There are 10 hidden switches. A switch that is on adds its own fixed numbers to the row, and there is some noise. The rows also spread widely along 10 directions, which tell nothing about the answers.
Some rows, each with its switches (1 for on, 0 for off) after it:
[-16 -18  -6 -24  39   5   5  13  -5  28  30  15 -13 -11  -5   1  16 -17
  -1  -5  17 -11 -19   2 -14 -37   3 -13 -10  32  23   2  16]
0 0 1 0 1 0 1 1 1 0
[-19 -27  23 -24  33   2  -7  -6 -29  18  16  19  15 -19   5  -6   6  -5
 -21 -11   7  -7   7  12  -1   5 -20 -46  16  28 -30   7  13]
0 0 1 0 0 0 0 0 0 1
[-26 -36  19  -2   9  42   4   8   1 -12  15   5  15   3 -10  -7   2  22
  -3  20 -17 -12  25   3  17  -8  16  -1  15  23  -9   1   0]
1 0 1 0 0 0 0 1 1 0
[  8  16  -3   2  11  -3  -7 -14 -17   3 -15  15  -2  17  11  11  17 -11
  22  10   1  14  11 -26  12  21  18  23  11 -10  37  -8 -18]
0 0 1 0 0 0 1 0 1 0
[-32  -6 -33  13   3   5  39  28  14 -44   0 -12 -16   7  -5   4  -4   5
   3  -3 -12  -5  13  -3  20  -4  14  37   9 -23  -7   0  -1]
0 1 0 1 0 0 1 1 1 0
[-12  -7  18 -29  34   6 -19  37   8   9   5  20 -24  17  -4  -6  14 -26
  -9  27  21   0  -8 -13  11 -48  44  -7   6  28  16 -14  -4]
1 0 0 0 1 1 1 1 0 1
[-14   4   2 -14  28 -14  -8  -6 -26  17  -3  -5   5   9  18  13  18  -9
   4  10  -7  -2  12 -17  10  12  16  16  10  13  15  -6  -5]
0 0 1 0 0 0 1 0 1 0
[-22  -2  25  10  17 -18 -40  14 -38  16  -4  -7   9 -18  17  -3  39  -8
   9  14 -26  -9  21 -29  -8  22  23 -21   1   7  -8  -5  -3]
1 1 1 1 0 0 1 0 1 0
[-64 -12  15  11  -1  17  10  25 -12 -32  34  11  24 -31  -1   4  29   2
 -14  11  -2   6  33  -6   5  16  -5   2  13   1 -33  34  16]
0 0 0 0 1 1 1 0 1 1
[ -6  -3  19 -12  17  10 -19  36 -11 -23 -29  22 -18  19   4 -10  18 -13
   4  27  -1   3  25 -27  28 -10  43 -28  38  -2  -2 -17 -30]
1 0 1 0 1 0 1 1 1 1
[-22   3   6  13  -3   5  11  12  -2 -31  -8   3  -1   9  -2   4   2  -3
   3  12  -1  11  19 -11  23   4  17  22  23 -13  -9  -8  -5]
0 1 0 1 0 0 1 0 0 0
[-34 -11  12  -1  -2  15   2   2   4  -2  23 -14  13  -2   5 -11  12  19
   9   5 -16 -11  15   2  -4  -7  13  16 -19  15 -10  15  15]
0 0 0 1 1 0 0 1 0 1
[-12  -5   2   6  10  15  15 -10  -6  10   9 -18  -8   7  14   1   6   6
   3  22 -41 -16  14  -8  13  20  22  42  -6  11  13 -14  12]
1 1 1 0 0 1 0 0 0 1
[ -8 -15  20  19 -11  39  13 -13 -13 -20   9  21   4  -5  10  -4  10   1
  -8  15 -23   0  32 -12  13  29   1 -13   7 -12 -23   5 -10]
0 0 0 0 0 1 1 1 0 1
[-14 -16  26 -29  21   2 -19 -10 -10  29  26  13   7  -1  21  -6  17 -25
 -15  15   4  -6   1 -11  -4   0  12 -10 -13  34  -4   7   4]
0 0 1 0 0 0 0 1 1 1
[-26 -14  10  -8  43   3   1  14 -27  10  -4 -27  -5   7   8  -4  10  21
   2  24 -37 -30  24  -3  20 -16  25  -1  16  29   0 -21   8]
1 1 1 1 1 0 1 1 1 0
[  6 -15  -7   2  -9  23  16 -31   7 -11   2  23  -6   9  -7  -2 -17   4
   5 -10   1  13   1  -3   1   6 -12  18   1  -7   4  -3  -6]
0 0 0 0 0 1 1 0 0 0
[  6  -6  19  14  23  45  21  37 -16   0 -10   8 -42   9   1   5  25 -20
   1  57 -17 -20  18 -20  22 -21  57  -9  18   2  20 -30 -14]
1 0 0 1 1 0 1 1 0 0
[-16 -16  12 -11  18   8 -24  50  13 -18  -5  17 -23   9 -12 -14  20  -6
   8   5  20   3   5 -17   9 -49  41 -23  23   6  15  -8 -13]
0 0 1 0 1 0 1 1 1 1
[-28   4  21 -40  58 -20 -17   3 -21  25   5 -20   3  21  15   5   9   1
 -14  25   7 -11  18   2  20 -21  23  20  17  42  13  -9  10]
0 0 0 1 1 1 1 0 1 1
[ -3 -33  22  -5   7  18 -14 -17 -13  35  22  -4  -6 -22  -1 -19  11  10
   8  -5 -14 -17  -4   0 -29 -19   1 -25 -21  30  -5  -4  15]
0 0 1 1 1 0 0 0 0 0
[ 23 -27  22  23  -6  48  21  11  -6  -7   4  26 -41  -6  -2  -9   8 -20
 -14  26 -19  -7   7 -23   3  -6  23 -31   6 -15 -11 -26 -13]
0 1 0 0 0 1 0 1 0 0
[-16 -34  18   1  -8  52   9   7  35 -12  36  23 -18   3 -10  -5   6 -22
  -5  31  10   0   2  -7   8 -26  34  21  -5  21  16   4   3]
0 0 1 0 0 1 1 1 0 1
[-27 -13  21   1   4   9 -24  21   9  12  31  24  -6 -19 -15 -16  20 -14
   1   0  14   8 -11 -10 -26 -29  11 -10 -17  24  10   5  19]
1 1 0 0 1 1 1 0 0 1
[-33 -25  31 -16   3  27   8 -14  -5  -5  18   3  23  -9   2  -2   1  -1
  -8  36 -17  -7  23  -1  14  15   8  13   2  33 -35   9  14]
1 0 1 1 1 1 0 0 0 0
[-40 -44  14 -11  16  19  -7  34   3 -36  -2   6  -1  -9 -15 -13  -1  12
 -14   4   4  -8  29   9  19 -14  12 -29  41  11 -38   3  -7]
1 0 1 1 0 0 1 0 1 1

New rows. What belongs after each?
[-20  -5  18 -26  30  -2 -22  27   7  17  20  14  -9  12   6   6  25 -38
  -4  24  27   1  -8 -13   9 -31  44   7  -1  32  26   0   1]
0 0 1 0 0 0 1 1 0 1
[-43 -12 -10   4   3  13   2  20  17 -14  32   7  19  -7 -12   9  19   3
  19  -4   8   4  -1  -1  -1 -16  18  27  -9  10  19  21  15]
0 0 1 0 0 0 1 1 0 0
[-21 -20  31 -24  16  23  -1  22  -3  12  18  20  -8  -4  -2   1  19 -35
 -13  43  11  -5   0 -11   8 -22  34  -6   5  37  -8  -6   7]
1 0 1 0 1 0 0 0 0 0
[-26   0  22  -2  -2   7 -24 -35 -18   5   3   1  42  15  13  -4   5  25
  11  11 -18   7  27 -10   9  23   2  30  -2  18   2   7  -5]
1 0 0 0 0 0 1 0 1 0
[-35 -29  22  -2   8  31   1 -16   2  12  26 -16   6   8   3  -4  -1  11
  -6  30 -23 -16  17  -2  12 -12  26  39  -2  42   8 -10  12]
1 1 1 0 0 0 1 0 1 0
[-11 -11  19 -24   3  18   1 -13  -4  -1 -15   1  -9  26  11  -3  -7  -8
  -4  40 -14  -6  15 -14  29  -7  33  22  16  24 -12 -22 -14]
1 0 1 0 1 0 1 0 0 0
[-14 -32  21 -17   9  15  -7  40  13 -32 -10  37 -28  -2 -10 -16  -2 -38
 -20  15  20   3   5  -9  20 -21  24 -50  28   2 -42 -12 -17]
1 1 1 1 0 0 1 1 0 1
[ -2   2   6   1   5  26  41   4 -10 -18  -7  20 -31   5   3   6  -2 -38
 -13  46  -8   0  14 -14  28  14  16  14  17  -6 -14 -20  -6]
1 1 0 1 1 1 1 0 0 0
[ -5  -2   2 -10 -28   9 -11 -22   5  -7  -2  36  -5  -4   9 -18   5 -26
  13  -2   4  19  -1 -22 -12  21  -3  -2 -15  -2 -14  10 -11]
1 0 1 0 1 0 1 0 0 1
[-41   2   8  27  -4  23   4  10   2 -15  33   7  23  -9  -6   5  26   0
  17  22  -7   4  19 -10   1  11  14  38 -15   6  20  21  16]
1 1 0 1 0 0 1 1 1 0
[-26 -19  18 -16  -2  14   3   5  16 -27  -3  -6  -6  17  -4 -10 -12   0
  -7  37 -13  -1  19 -11  27 -10  29  31  16  16 -24 -11  -2]
1 1 1 1 1 1 0 0 1 0
[-41 -34  41  -8  -7  32  -8  23  16  -7  32  18  -8  -7  -4 -10  16 -35
 -19  40   9  -4   4 -20   8 -39  39  -7  -2  34 -25  -1   8]
0 1 1 0 1 0 1 1 0 0
[ 13 -13 -10  34  10  38  32  24  -2  -9  -4  -5 -61  -5  -3  -1  14 -12
   8  27 -34 -23  15 -12  10   5  37   9  12 -19  26 -29  -6]
1 1 1 1 0 1 1 0 0 1
[-18 -21  30 -22  19  17 -10 -19 -15  -1  10  26  33  -4  -9  -8  -4  13
  -5  10   1  10  19   2   8   9 -16 -17  19  31 -19   6   8]
1 0 1 0 1 1 0 0 1 0
[ 16  22 -25 -14  10 -28  -3   4 -10   4 -45 -16 -37  28  21   0   2 -10
  21   9 -27  -3   0 -28   7   9  35  28  -3 -20   9 -31 -27]
1 0 0 1 1 1 1 0 0 0
[ 16  14  -9 -24  27 -14   1  19  -3   4 -15  34 -32  14   5   9  16 -54
   7  15  20  12 -15 -29   9 -11  27  -7   4  -5  21 -15 -16]
0 0 1 0 1 1 1 1 0 0
[  3   2  19  -4  25   4  16 -12 -37 -12 -26  10   7   6   5  -2  -4   6
  -2  17 -15   2  28  -6  33  20  -8 -19  42  -1 -20 -20  -2]
0 1 1 1 1 0 0 0 0 0
[-13 -13  37   3  25  21   7   4 -32 -14 -20   1  -2   5   0  -2   4  10
  -7  34 -18  -8  38  -8  38  -3  16 -20  50  10 -17 -25  -3]
0 1 1 1 1 0 1 0 0 0
[-26 -26  -2  17 -26  23  15  17   4 -60 -16   3  -7  -4   0  -4   3   2
   1  10 -17   2  36 -17  23  21  20   3  31 -31 -43   3 -25]
0 0 1 1 0 0 1 0 1 0
[-12 -11   0 -25  15  18  20   9   6  10  11   4 -42  13  22  -1  12 -45
 -17  36   1 -16   0 -16  15 -19  38  17  -6  20   6 -12  -7]
0 0 1 0 1 0 1 1 1 1
[  3   1   5 -23  11   8  34 -14  -2 -18  -5  45 -12  17   4  -1 -23 -41
 -30  10  31  21   3   3  29  11 -15   0  26  -3 -20  -8  -5]
0 1 0 0 0 0 0 0 0 1
[-16 -17  18  24 -14  37  -3  19   4 -19   9  32  -5 -13 -28 -19   9   7
  11   1   4  13   6 -11 -10 -25   6 -18  10   0   4  -4   5]
1 1 0 0 1 0 1 0 0 0
[ -9 -18  -5   2   1   8  18  33 -12 -18 -17  -3 -51 -13  11 -11   9 -19
 -14   4 -16 -16  11 -12   2  -6  22 -33  13 -22 -42 -15 -16]
0 0 0 1 1 0 1 0 0 1
[-33 -26  38 -10  20   8 -25  -2 -21  -3   1   2  33  -9 -11  -8   7  31
   4   0  -2  -1  25   6   7 -14  -2 -31  26  31 -24   3  10]
0 0 1 1 1 0 1 0 0 0
[-19   3  26  -6  41   4  -8   9 -36   7  -3  13  21  -3   2  16  24 -11
   5  30   2  -1  23  -6  24  18  15 -11  31  20   8  -2   3]
1 0 1 1 0 0 1 0 0 0
[  0 -10 -13 -26  23 -13   0   9 -10  11 -11   3 -19   5  -1 -12  -4   5
  -3 -19   4  -4 -10  -3 -10 -29   0 -16   4   5  -3 -16  -5]
0 0 0 0 1 0 0 0 1 0
[-38 -33   2  16  13  31  32  18 -13 -26  11  -6  -7 -21  -7   1   3   9
 -12  15 -26 -19  29   7  17  10   2  -4  24   2 -29  -3   8]
1 1 1 1 0 0 1 0 1 0
[ 28  18  19  -9  15  -8 -16   9 -17   4 -34  30 -25  15   4  -6  13 -37
  16  29   6  15   0 -34  14   4  30 -13  17  -6  14 -30 -18]
1 1 1 1 1 0 0 0 0 0
[-60 -34  -4  19  -1  20  11  18   5 -33  30  -6  24 -25 -25  -9  -1  38
   2 -18  -9  -4  20  17  -5  -6 -16   8   7   7 -24  20  23]
1 1 0 1 0 0 1 0 1 0
[ 23  -3  24   5   0  20 -23  -2  21 -10  10  58  -7   9 -20 -17   8 -26
  20   5  42  31  -2 -18  -2 -10   8 -11   4  -2  42   3  -8]
0 1 1 1 0 0 0 1 1 1
[-29   8  31   8  20 -16 -44  40 -32   1  -2   4  16 -16   7   3  55   0
  16  11 -10   6  26 -30   1   5  34 -26  20   3   2   6   0]
0 0 1 0 1 1 1 0 0 1
[  2 -15   1 -17  19  -5 -10   6   2  -1 -26 -16 -26  23   1 -16 -12  12
  10  11 -31 -16   4 -13  14 -25  32  -1   6  11  -8 -34  -9]
1 1 1 1 1 1 1 1 0 0
[ 18  -3  -3  10   1  31  26   1 -17 -19 -17  32 -21  -8   3 -11   9 -13
  14  11 -16  -2  17 -11   9  31   0 -31  13 -22  -9  -6 -14]
1 0 1 1 1 0 0 1 0 1
[-34 -28 -11 -13  12  12  11  56  24 -15  20   0 -28 -17 -21  -5  13 -15
   2  11  15 -12 -10   1  -8 -42  32   7  -1  13   0   3   9]
1 0 1 1 1 0 0 0 1 0
[  8  14  23 -18   7 -11  -9  20 -10  -6 -11  44 -20   9  17   3  21 -69
 -15  29  36  22   4 -29  14  16  28 -16  14 -12 -11  -2 -24]
0 0 0 1 0 0 0 0 0 1
[ -3 -24  11  16 -27  42  11  12  22 -28   4  22 -28  -6 -10 -27   1  -8
  11  17 -13  -2   8 -14  -1  -8  21  -8  -6  -9 -14  -5  -4]
1 1 1 1 1 0 0 1 0 1
[ -8  -5 -28  26 -10   5  21  28   1 -31 -25 -21 -32   3   6   6  15   5
  25   2 -32 -11  15 -20  12  12  37  24  13 -38   2 -13 -19]
0 0 1 1 0 0 1 0 0 0
[  4   0  -6 -13   4 -18   6 -18 -19 -18 -40   5 -11   8   9 -12 -17   1
   6 -11 -16   5  12 -13  15  16 -12 -15  23 -15 -36 -21 -13]
0 1 1 1 1 0 1 0 0 0
[ -9  16  -6  13   8   2  -9  35   8 -18 -12  -1 -24  13   0  -8  24  -4
  33  18 -12   1  13 -27  10 -12  46  23   5 -12  39 -11 -10]
1 1 1 1 1 0 1 1 1 1
[ -6  21   3  -6 -16  -8  -9 -10  19 -39 -16  36  18  28  -4   0  -3 -22
  24  19  24  40  12 -25  25  28  15  49  14 -14  14   5 -17]
1 1 1 1 0 0 0 0 1 0
[  2   3  -7  -8  21  -9  -6  43   6  -4  -7  12 -31   1 -11   1  25 -28
  19   7  21   7  -8 -21  -5 -28  36  -1  10  -8  31  -9  -9]
0 0 1 1 1 0 0 0 1 0
[ -3   5  29  -7  30  -4 -38   2 -16  27   0 -13   3  16   4 -12  22  19
  18  23 -20  -4  13 -19   5 -15  36  18   3  30  43 -20   6]
1 1 1 0 1 1 0 0 1 1
[-40 -26  -9 -28  12  -2  12  -6  18  -3  32   2   3  -1   0  -5 -17 -15
 -21   1   3  -6  -7   8  -3  -8  -9  24 -23  27 -31  12  16]
1 1 0 1 0 1 1 1 1 0
[-15 -18  38  17 -13  31 -24   0  -1 -13  17  30  11 -11  -4 -12  23 -16
   9  26  -3   7  22 -26  -1  11  20 -13  -3   9  -4   7  -5]
1 1 1 1 0 0 1 1 1 0
[ -7 -16  28   5  -1  34 -17 -30   5  12  25  31   6   2  -7 -15   3  -4
   6  14  10  11   9  -8  -4   0   2  13  -5  28  30   1   7]
1 1 1 0 0 0 1 0 1 1
[-21   4 -13  17  20  -5   8  37  -8  -8  -3 -14 -15   1  -4  13  24   2
  16   7 -14  -5   5 -15  14 -12  36  28  16  -8  30 -14   4]
0 1 1 0 0 0 1 0 0 0
[-26 -15  44  -8  16  13 -17  13 -16  15  16   0   3  -5   7 -14  15   0
 -18  30 -17  -7  16 -11   4 -13  20 -13   3  32 -21 -11  13]
1 1 0 0 1 1 0 0 0 1
[ 17 -13  39  -5  29   8 -35   3 -20  24  -6  14 -18   5  11  -7  22 -28
  -2  35 -13 -10  12 -33   2   0  37 -34   5  19   9 -25 -16]
1 1 1 1 0 1 1 1 1 0
[-15 -20  18   0 -12  16 -12   4   5 -35   2  43  25  -8 -17  -6   5  -3
   5  -8  22  28  16 -10   5   8  -7 -19  26  -9 -19  17 -10]
0 0 1 0 0 0 0 0 1 0
[-15  -7  26   1   2  12 -25  39   6  -7   6  25 -20  -1  -3  -7  34 -38
   3  40   0   6   6 -43   1 -21  54  -8   0   8   7  -9 -10]
1 1 1 0 1 1 1 1 1 0
[ 20   3  -6 -16  -5  10  25   7  15  -3  -1  25 -48  12  12   1   5 -62
  -7  35   9   3 -15 -27   3  -3  34  15 -19 -11  -4 -11 -16]
0 0 0 1 1 1 0 1 0 0
[ -7  -1   4  17  -9  16  14   1 -21 -30 -22   4  -9   4  14   3  11  -3
   2  19 -20   2  35 -22  20  33  15   5  23 -32 -19  -6 -26]
0 0 0 1 0 0 1 0 1 0
[ 10  -2   6 -19  11 -10  -6  19  11   3 -26 -16 -52  29  17  -5   5 -34
   0  39 -19 -13  -2 -36  20 -28  66  18   0   4   2 -38 -21]
0 1 1 1 1 1 1 1 0 0
[-15 -26 -10 -13  12  17  28  -1   6  20  36   4 -18 -23 -10  -6  -3 -11
  -6  -1  -3 -16 -19  12 -25 -13 -11   7 -30  23 -10   5  25]
1 0 0 1 1 1 0 0 0 0
[-30 -15   1  30 -19  12   9   7 -15 -26   7   0  -2 -33   2 -10  21   4
  10  -3 -26  -4  25 -18 -10  22  -4 -12   1 -17 -30   9   5]
0 1 1 1 1 0 1 0 1 0
[-22   2  -2 -21  42 -30  -8  21 -26 -12 -18   7  12  12   6   5   1   0
 -11  -3  -6   3  14 -11  23   5   2 -12  26   1 -21  -8  -7]
1 1 0 0 0 1 1 1 1 0
[-16 -18  16 -11  29  28   3 -10  -7  12  15  -7   5  16   7   6   5   4
   3  39 -15 -19  20  -1  23  -4  31  29   2  36  24  -7   2]
1 0 1 1 0 0 1 1 1 0
[-24  10  40  23   9  28  -2   3 -22   3  27  22  23 -14  -6   8  32 -13
   8  46  -1  10  23 -18   8  16  15  16   4  19  20   8  20]
1 1 0 1 1 1 1 0 0 0
[  6   9  -7 -11   5   4  16  -5  -6  -9 -25  -1 -30  23  23  -3   5 -18
   9  26 -18  -8  15 -21  25  14  32  16   5  -9   0 -17 -20]
0 0 1 1 1 0 1 1 0 1
[  5 -10  30 -16  36  17  -3 -10 -27  23 -11  -4 -21  19  16  -6   5 -10
  -6  48 -25 -22  19 -18  23 -10  31  -9  12  31   7 -35  -6]
1 1 1 1 1 0 1 1 1 0
[ -2  -1 -12 -14  -4  11  38 -37 -11 -29 -19  23  -5  12   7  -3 -26  -5
  -8   0   1  11  19   2  21  28 -29   9  20 -15 -30  -2 -13]
0 0 0 1 1 0 1 0 1 0
